All groups share one centre, and each spreads out both ways along 12 directions, with some noise.
Some rows, each with its group after it:
[-34  17 -19  51 -12   8  18   5   5   9  11 -20  -5   8 -57   8  50]
P
[-32  23  -1 -18  -9   4  40 -39 -24  30 -53  22  55   3  12  33 -46]
P
[-51 -14  -5  37  31 -27 -12  34 -21 -35  64 -12  20   2   0 -36  44]
E
[-36 -17  14  54   3  23  -6 -57  42   3 -17 -12 -12  -4  -7 -52   0]
A
[ 27  24  38  45  -9   4   7 -60   5  41  55 -14 -39 -18  21  24  62]
L
[ 11 -29   4  20   1  49  -2  10   1   6  23 -34 -48 -39  65  22 -31]
L
[ 19  21 -19  14  13  -4  33 -22  -5   6 -42  29  26  51  20  57 -59]
P
[-23  26  11 -50  36 -22  -9  -8  -1 -34 -28  58  28 -42  10  12 -45]
L
[-24 -52 -41  58  17  14  14 -17  19  36 -29 -42 -34 -17  32  20  28]
Y
[-65  32  16  -5 -48 -10  17 -20 -10  -3  -4  34  -9  10   2  12  -6]
P
[ -3 -23  24  -5   6  35 -41 -17  13   8  13   4   5 -73  37 -18  32]
A
[ 46  26 -13 -35 -19   5  25  19 -14   2  13  -8 -46 -33   8  41 -19]
A
[ 43 -16 -13 -13 -22  -9  38 -28   8  33  36 -13 -43  65 -18   8 -23]
X
[  4 -69   9   2  17 -40  61  -2  11  18  -6   6  34 -19   3  24 -26]
E
[  0  78 -30  -3  -1  35 -21   7  -9  -7 -63 -32 -41 -71 -15   9  25]
E
[  8 -20  17 -45  -1   7   2   2  13 -23  16  10 -33  -1  12 -20 -80]
L
[ -2  22 -32  39 -24  17  43   5  -7  38 -10  -4  12   2 -20  14  26]
A
[-44  25 -30 -60 -25 -20  16 -38 -35  26  -2  -8  -3   0 -20   7  23]
P
[-39 -45   5 -23  39 -40  20 -14  18 -15  16  12 -14  -5 -13   5 -42]
Y
[-11 -19 -11  29  39 -18 -21  33  -6  -7  43 -30  -4   9 -20  19  59]
A
[-13 -12 -11  33  34 -19 -11 -44   5 -44  18  -1  37  -7   1  36  31]
E
[ 17  -4 -31  30 -42 -26  22  20 -10 -52  26  -9 -39   7  40  44  14]
N
[ 23   4 -28   3  30   2   4  18  38  59  -5  23 -48 -29 -15 -70  20]
A
[-38  -5 -82  38  44 -21  15   7  23 -12 -76  25   1  30  -4  30 -19]
P
[-34  35   0 -18  11  14   6  40  -9  26  17  19  12 -27 -47  -3  12]
X
[ 74 -18  17 -15 -12  13 -30 -39  24   7  21 -16 -37 -43  19  16  41]
X
[ 37 -23  -7  26  -8  16   9  35   9 -14  15   7  -9  40  20  43 -35]
P
[ -7   8 -46  16  17   3  76  23  -4  45  11  10  22 -26 -36  11 -12]
E
[-11  13 -64  -8  11  24 -33  11   2 -52  15 -37 -25 -40 -47  35  44]
Y
[ 15  -4   3 -22 -32  14  34   5   6  54 -37  33   9  11 -10  49 -24]
E
[ -1  27 -15   7 -15  -7  49  68  -4   9 -22  39  30 -27 -33 -10 -14]
A
[  3  50   4 -35 -41 -27   0  26 -30 -26  55  53   5  50 -10  69   9]
P
[-103    7  -26   -4  -35   34   29  -19   -3   38   11   19   39   -6
  -65   -2   14]
X
[ 11   4  24  16 -16 -26  -3 -57  -1 -27 -48 -33  -2 -67  43 -21  30]
X
[-24 -43 -26  22   2   7  15  17   6  15  14 -11  36 -14 -31   9  37]
X
[-56 -16   9 -36 -19  -3   5 -61  10  40   3  13   6   5 -23 -42   5]
P
[ 24 -12 -19  42   3 -10 -11 -70  26   8   6 -40 -65   9  27 -31  39]
X
[-27  43   9  15   9  -3  55 -53  13  12  16   1 -60 -21 -14  42 -45]
L
[ 74 -13   8 -32   2 -21  52 -39  19  37  25   9 -25 -12 -10   9 -34]
Y
[-35 -16  39  20 -28  42 -39  31  -5 -41  28   3  23   3  30 -23 -13]
Y
[ 20   7 -30 -16  14 -18  43  47 -12  35   4  45  35 -17 -13  66   8]
E
[ 17   2 -12  -9   7  14  18   8 -16  39   0  39   7 -10  70  27 -29]
E
[ 46 -22 -56  21  11 -28  35  -2  16   8  50 -42 -58 -12 -29 -17  50]
X
[-10 -47   0 -20 -31   5 -16  12 -21 -14  14 -50 -23   2  35  -5   5]
N
[  8  15  35 -30   1  -2   0  30 -22  51  53   5  11 -58  -9 -21  55]
N
[-59  12 -32 -32  37 -10   8  20 -16 -16 -37   7 -45 -47  57 -16 -66]
L
[-20   9 -11  44 -29 -34  23 -12 -18 -16  28 -33 -42  48   9  -3  27]
N
[-67  -3 -61  44  21   5  38  42 -12  16  27   7 -16  42   7  -9 -26]
X
[-39   8  -6 -18 -37  68 -39   0   8  -1  17  20   7   8 -23  20   1]
Y
[-48 -42 -20   8   3  28 -39 -51  22  -9  16 -26 -44  18  30 -43  -7]
N
[ 12 -19  54  24  -1   7   4  18  48 -40  36   8 -11 -25 -56 -21 -17]
A
[-15   8 -12 -44 -34  43 -29 -13 -31  12   9  -1   2 -26  43  36  13]
E
[ 37  22  10 -34  -2  16 -41 -10 -36 -17 -42 -38   0 -45  44  85  23]
N
[ 14   8  -3  41 -25  24  58   6 -25  51  -2 -15   8  32  35  38 -31]
L
[-36  20   1 -32   2 -25   0 -38 -33  -9 -19  36  55  45  28  37 -27]
P
[ 44   5 -61 -34  38 -47  39  43 -33   9  28   6 -10 -12  26  28  -3]
X
[ 20 -14  29  -4  -1  40  16  12  15  49  -3  60  40 -24  32  16 -42]
P
[-24   7 -44 -32  51 -10   6   7 -41  43  -1 -14  -4 -10  22  54  14]
A
[-29   1 -37 -30  14  33  11  48 -15  70  31  20  15  17 -42  19  10]
X
[-40 -11  -2 -20  43  -8 -27  -8  16 -15  -6  12 -56 -38  43 -58 -33]
L
[ 51   2  23 -43  44 -18 -26  14  24 -28  40   9 -43 -43 -20  27  -4]
A
[-61   1 -17 -20  -7  -3 -26 -17   0  39 -22  33  13 -49   7 -17  72]
L
[-27   6 -21  86  22 -14  27 -22  51  -7  24  31  -3  20 -52 -32  25]
N
[ -4   2  35 -31  11  33 -73 -25   3 -20  20  48  23 -14  61 -18 -12]
Y
[-13   2 -51 -38  12 -30  35  -6 -42  42  -4 -30 -11 -19  14  -6  19]
Y
[ 13 -28  29 -75 -60  14 -12 -16 -18   2  10 -33 -32 -32  25  17  -7]
E
[-47  -4 -22 -54   3  15 -10 -27 -17  25  17  55  67 -62  11  24  30]
X
[-12  54  35 -13  -1 -11  -9 -22 -31   7  52   8 -35 -12  43  -8  11]
N
[  3  18 -39 -35   0 -29  32  -1 -28  34 -13  87  58 -29  62  45   7]
N
[ -3  -8  29  -7 -25  23  26  29 -11  15   7  59  25 -23  76  24 -60]
N
[ 29  42  34 -20  27 -57 -18 -14 -38 -33 -25  35  63 -18  44  52  19]
N
[-21  -4  -3   1  27  24   6 -11  26  -1 -37  10  18  -6 -32  -6 -54]
N
[ -2  38 -14 -11   1 -17  28  18 -74  33  10 -22   5 -27  73  38  20]
L
[ 14  -6  41  49  24 -14   4  17   5 -46   3 -24 -19  -6  46 -33 -43]
P
[-53 -44   7  -8   1  18  27  24  20   6   9  28  42  -5 -36 -40 -51]
N
[-13  38  21 -12  -1 -29  15 -16  35  -9 -16  62  -9 -29 -47 -10  -8]
L
[-59 -15 -30  -6  -3  22  15  53 -27  37  -4 -18  36  13 -42  26  19]
X
[-40  19   5  33  31 -41   6 -87 -15 -36 -39 -66  14  20 -15 -27   0]
P
[ 14  31 -46 -17 -74 -28  13  32 -16 -44 -24   8 -16  43 -15  13  12]
A
[ 36  22   6 -27   1 -34   2 -32 -25 -27  39 -59 -31   4 -22  -2  19]
P
[-33  14 -18 -53  13 -27 -12 -22 -27 -26  19 -32   5 -29 -45  33  40]
A
[-29  47  -4  27  21 -10  47  -8 -26   3  -9 -12 -57 -33  71  35 -46]
L
[ 11  14  43 -16  -9  27 -32 -17  23 -14  18  49  32 -15 -16  23  -1]
Y
[ 32 -13  46  -5 -65  -1  54   2  -4  11  41 -11  34  10 -51   4  -5]
Y
[ 21 -47 -45 -23  75 -13 -14 -22  39  -4   9 -11 -72 -70  19  27   2]
Y
[-28 -53 -16  -9  19 -35  53  44   6  32  24 -30 -43 -51 -26   3  10]
Y
[  4 -35  15  65  -7  45 -48  -2  17 -17   2 -27  14 -36  39   1  57]
Y
[ 43  72  22  22  15 -16  24  27 -19  -6 -12 -31 -31 -24 -23  32   6]
N
[  8 -15 -36 -33  24  26  22 -22 -15  55  20 -32 -37  16  20 -19 -47]
L
[-29 -79  14 -20 -32 -39  59 -33  -9  11  14 -35   1  26   4  26 -34]
Y
[-14 -44  -2  10 -24  34  -2 -66  21 -29  48 -52  10 -43 -47  16  30]
E
[ 20   7 -12 -28 -18 -11 -15   7  34 -64 -20  -4 -67 -28 -25  -1 -23]
A
[ 41  41 -20  -8  27 -32  62  22   3  63 -24  27 -33  -4  -9 -12 -27]
E
[ -4  30 -13 -25 -20 -42  17  11 -47 -18   9 -12  70  29 -62  34  47]
L
[ 24  35  -5  -3  28 -34  -3   5 -26  28 -42 -51 -28  78 -35   9  10]
X
[-12  14  -9  75  26  -7  63  20  10  17  -2 -24 -31  33 -24  -1 -35]
A
[-20  84 -46 -12  10 -52  23  38 -42  14  18  23 -16  71 -37   7  21]
E
[ 32   9   3 -25 -27   2  63  -2 -11  36  68  24 -24  32   8   0 -61]
E

New rows, each followed by its group:
[ 34  26  11  36  42 -41 -51 -18  10 -54  -5  15 -18  12  51 -11  30]
A
[ 32  12  38  -6 -29  28  22  47  10  24 -13  40 -17  -6  25  16 -57]
E
[-14 -54  -3  -7 -30  36 -17  22  24  12  36  66  68  54 -35  68  12]
P
[-42   2  46  29 -48  73 -35  -6  18 -37  -9   3  30  -8 -13  12 -14]
E
[ 52  18   7 -20  38 -18 -17 -47  -3   6   7 -52 -55 -62  31 -44  20]
P
[-21  11 -13  38   3  13  42 -31   7  78  12  -4  10   9 -31 -45  28]
A
[-53 -21 -13  30  11   1  23  42  -9  10  41   8 -10  32  20 -35 -31]
X
[ 46  -3  34 -30 -33  -4 -36   8  22  -1  50  18 -26  17 -44  33  50]
E
[-18 -43  -6   4  12   5 -45  12  42 -11  15  72  13  19  11  15  13]
P
[-11  52  18   6  22 -25  -2   7 -26 -48  -4 -18  -9 -11   1  14 -12]
N
[ -8   2  -2 -18  26 -36  59  27 -21  12 -47  -8  10 -62  15 -16 -44]
E
[-44  58 -34   7  23 -30  25  22 -10  28 -25  41 -14 -28   2 -16  17]
P
[ 10  -3  -9 -33 -55   0  -4  -5 -28  14  27  -3 -13  23  33  -3  21]
A
[-28 -17  10  35 -42  10   5 -16  13  -1  25 -12  19  25 -47 -25  38]
A
[ 10  13  48 -41 -23  25  -4 -41   4  48  -8  36   9 -21  23 -13 -22]
X
[  6   2  -4 -54  75 -18 -46 -48  38  16 -35  64  -4 -26   5  -8 -12]
A
[-14  18 -15  -6   5 -16 -11  -5 -10  -6   3  -6 -37 -16  24  -8  24]
P
[ 24  16  48 -54 -17  -6  -3  36 -43 -11  17 -10   5 -38  33  25 -20]
N
[-12  21  -3  31  -3 -16  -6  42 -27 -31 -27  18  36 -18  58  -8  13]
A
[ 35  -2  -3 -34  44 -32 -18  13 -22   6  58 -18 -38  17  10  55  21]
A
[-31 -59  29  18   1  -2  -6 -13  13  12  33  34  53  30  15   1   6]
E
[  35   -7   -5    1  -23   -7   16 -102   41  -14   38   23   -9    4
  -26   20   12]
X
[-51 -42  23  57  -8  31   1 -25  21 -14  23   4  44  18  -6  -9  -8]
E
[ 12  91  -3  28  28 -39  52 -19   0  14 -27  37  27  36 -64 -13 -12]
Y
[-25  33 -60 -39   7   2  17 -28 -27   3 -31   7  21  13  -7  39 -23]
Y
[-57   4 -38  20  30 -21  60 -33 -12  29  26 -11  31  12 -38 -46  -5]
E
[-55  26  16 -29 -47   9   6 -15 -16  26   6  15 -24 -55  20 -12  22]
P
[ 10  15  -5 -10  31 -18 -31 -36 -10  17   2  14  59  -8 -20   3  72]
L
[-11 -61  55  20 -14   9 -24 -29  29 -47  11 -18  19 -26   3   6   5]
E
[  9 -36 -34 -21  14 -14   9  26   0 -21 -30 -29 -20  -1  10 -25 -42]
N
[ 24  31  32 -52 -46  29 -29 -39   0 -12  -3  -4  -5 -69 -22  49  34]
X
[-58   8  18 -24 -10 -11  10 -69 -18  -2  -8 -23  66  -1 -60   6  20]
P
[ -3   0 102  -1  -9  50 -39  25  19  16   0  29  16 -32  15 -28 -27]
X
[ -2  -8  29 -13 -13 -31 -34 -17   4 -34   1  22  14  33   9 -37  11]
L
[-33   5  19 -36 -14 -29   9  10  35 -17  -3  58   8  -3 -77 -49 -16]
L
[  0  26   1 -26  10 -48  11  32 -35 -49  30 -25 -21  -2 -12  21  -5]
A
[-22  15 -28  49  10 -20  52 -11  17  51 -28 -13 -67  35 -12   0  -4]
Y
[-37 -12  -1 -24  -5 -11 -31 -12  17 -36  -8  12  24 -16 -48 -18  28]
A
[ -4 -18   0  23   0 -24  17 -20  16  12   7  53  43  14  12  -2  13]
N
[ 17   8 -19  17 -24  37  40   9   5  50   0 -44 -54 -54 -14 -10   8]
P
[ -5 -35  -4 -25  34   6  13  48 -22  12 -13  35  91  -9  17  25 -38]
P
[-46  11 -31 -35  10 -16  -2   9  -8  48  13  -4 -55 -17 -21  -2  43]
Y
[ -7  51 -12  19  38 -46  42  26   5  32  -6  10 -17  19 -67 -55   8]
E
[ -9  25 -15  47   1  48 -22 -37  30  24 -22 -11 -27   2 -23  -7  34]
E
[  3 -17 -35  -6 -14  -4   5  -8 -16  34  38 -42 -49  60  -7  33  31]
A
[ -4 -19 -15 -58   7 -14   4 -47  16  11   6 -28 -10  37 -84 -40 -16]
N
[ 33 -15  16  16  24  -1   3  19  19 -32  25  -2  25 -59 -26   4  12]
Y
[-26  20 -39  30  64  -8  18 -62  -2   5 -20  11  50 -34   9   4   6]
E
[-58  16 -27  58 -35  34  25  -3 -42  28 -40 -24  48 -37  60  -6  32]
A
[ 15  75   9 -29 -12  -1 -29  52 -24 -26   7   8 -29 -22 -11  10  20]
E
[-20 -36 -72  25   9  17 -29  61  32   6   7  28 -48  -5   7  20  53]
P
[ 11   4  19  -4 -28  25  20 -38  19  -9 -25 -50 -44 -51 -19 -18 -29]
E
[-53 -24  -8   1 -56   4 -29 -21  -4 -41 -13 -15  13  18   4 -12  26]
A
[  1 -30 -22  -5  24  28   4 -10 -12  62  -1 -40  21 -38   7 -22  28]
P
[  2  -8 -27  15  45  48   2   8   8  40 -30  23  64 -53  -7  42   5]
L
[-29  58  -9   0  23  13 -18 -20 -11   6  14  25  21 -60 -13  42  57]
N
[-33  35 -63   1   7   6  10  10 -17 -10  -6 -13 -16 -42 -16  39  29]
N
[ 28  -1 -15 -69 -45  27 -38   9 -15  37   9  16 -11 -16  10  78  58]
E
[-18  35 -19 -20   6  18 -15  69 -35  -5 -17 -20  11 -17 -37  67  22]
X
[-17  10 -53 -48  10  -6  -3  25 -21  19  -4  -6  25 -43 -51   4  54]
L
[ 12   3   2 -16 -34  11  21  11 -37  28  56 -40 -26 -21  20   8  24]
A
[-64  54 -10   0 -19   1 -12  31 -39  37 -11   4  -9   2   5 -11  52]
Y
[ 63  20 -14  34 -16 -30 -22 -12  24 -36  12  -4 -70  54   4 -11  34]
A
[ 55  -2 -70 -18  37 -33  69 -43  -1  26  -2 -36  -7 -14 -40  -3 -14]
Y
[ 14  21   3 -20 -61   4  16 -23 -33  19   8 -22  13  13  -4  31  30]
Y
[-45   2  27  45  -4 -12   9 -15  37  34   2  37  -7 -10 -27 -56  37]
L
[ 24   9  45  -1 -35 -24  12  25 -36 -44  22 -21  26 -21  22  17   6]
Y
[ 23  -8   8  20 -38 -11  46  10  -1  -3 -15 -46 -28  13 -24   7 -16]
X
[ 34 -31  31  10 -30 -15  19  -6  16  -5   3 -46   5  32 -73  12  15]
X
[-30  -5  -1  10  -1  20  20  13 -38  41  -2   1  35  -5  54  33  -7]
A
[ 39  21   5 -31  -7 -29  -8 -47 -26  16 -24   0  28  12  11  57  41]
N
[ 26 -19  24 -26 -12  12 -21   8   1  27  55  81  41  64  30  37 -12]
P
[-13 -20   3  20 -28  33  21 -39  11 -10   4 -18   7  -4   2  28 -27]
E
[ 58  -5 -33  -9  39  19 -39   3  -7 -10 -11 -13  31 -21   9  28  28]
L
[-56  16  43  15 -25 -47 -10  10   9 -36  28  14 -18 -34 -26 -34  60]
L
[  1  14   4  23  48  -4   7 -43 -28  14  29 -29  25   4  16  29  11]
L
[-59 -42  44 -47 -40  17  -4   3   1   1  32  12  43 -54 -35 -18  12]
P
[ 10  25  21 -43  41 -47  -4 -19  -6   7   7  32 -29  -2  45 -57 -38]
A
[-22 -34   4 -24  21 -64  38 -94  -1  -3  35  16  56  47 -31   6  -9]
E
[-32 -53  18  17  -1 -30 -21 -59   7 -39 -20 -40   5  14  16   8  18]
E
[-49  34  30  72  25 -23  53 -39 -20  10  34 -27 -14   9  11  16  -7]
L
[ -5 -15 -32  35 -14   7  -3  26 -10  -5  23 -36 -48  33  26  12  19]
P
[-64   1 -18 -13 -19   6  28   5 -19   1   6  19  32 -73  20 -10   4]
X
[-28   4  28  43 -43  26  32 -48  31 -11  38  36 -21  54   0  13 -56]
N
[-53  14 -40  19  36  -1  10  -6   5  -7  46  59   7  -2  23  -5 -13]
X
[  3  18 -19  25  15  16   6 -14  19  30  12   3 -53 -67  33 -50  25]
X
[  7  34 -11 -27  21 -34  16  14 -45  -3 -55  -1  21  -5  41  34 -29]
N
[-64  11   1 -44  11  13  31 -19 -16  65  -1  40  18 -55  18   8 -18]
L
[-11   9  -9 100  22  18  31  23  -1  17  -1 -38 -13 -14  21   0  18]
A
[ 54  18  27  20 -36 -12  13 -47   3  14   4 -15 -33  18  14  27  25]
Y
[  3 -45  11  32  18 -50  29 -20  20 -20  43  -3  19  67 -33 -30 -11]
X
[-60   6 -13  44 -17  54   9  12  17  21  -3   4  -5 -17 -23   5   5]
X
[-55  24   2  11 -50  17  25 -10  -3  51   9  35 -21  25   9  -3   3]
P
[ -1  -4  27 -44 -39  -5  -5  15 -18 -14 -31 -46 -50 -35  22  -8 -16]
E
[-12  -1   1 -70  36   6  -7  15  -6 -14  37   7   6 -87 -33  11  -7]
L
[-28 -23   1 -19  -9   2  19 -24  12 -21  22   5  11  33 -46   7 -44]
Y
[-11 -43  -4 -52  -3 -10   0   6 -13 -30   3   4  52   7 -17  37 -29]
P
[-21   5   6 -50  16 -27  10  -1 -38  -3  27 -36  55 -41 -63 -18  34]
P
[-37   8 -41  -1  43  18  19  56 -15  48  33  55  11  48  21  14 -48]
X
[-43   5 -31 -62 -30 -42 -24  34 -31 -71 -35  23  33  14 -10  34   1]
A
[-51   9  27  -7   9 -14  21 -15 -12  -8 -16 -11  46 -55 -35 -27   1]
P
[ 59  18 -33   5  37  -7 -17   1   6  -2  32  -5 -45  59 -15  56   6]
X
[-43  36   1   8 -11 -25  22  -7   2  20  -5  16 -65 -41  23 -17  17]
L
[-18  16 -39 -31  34 -38   8 -26  -2  14 -17  33  13  26 -19  -3  -1]
P
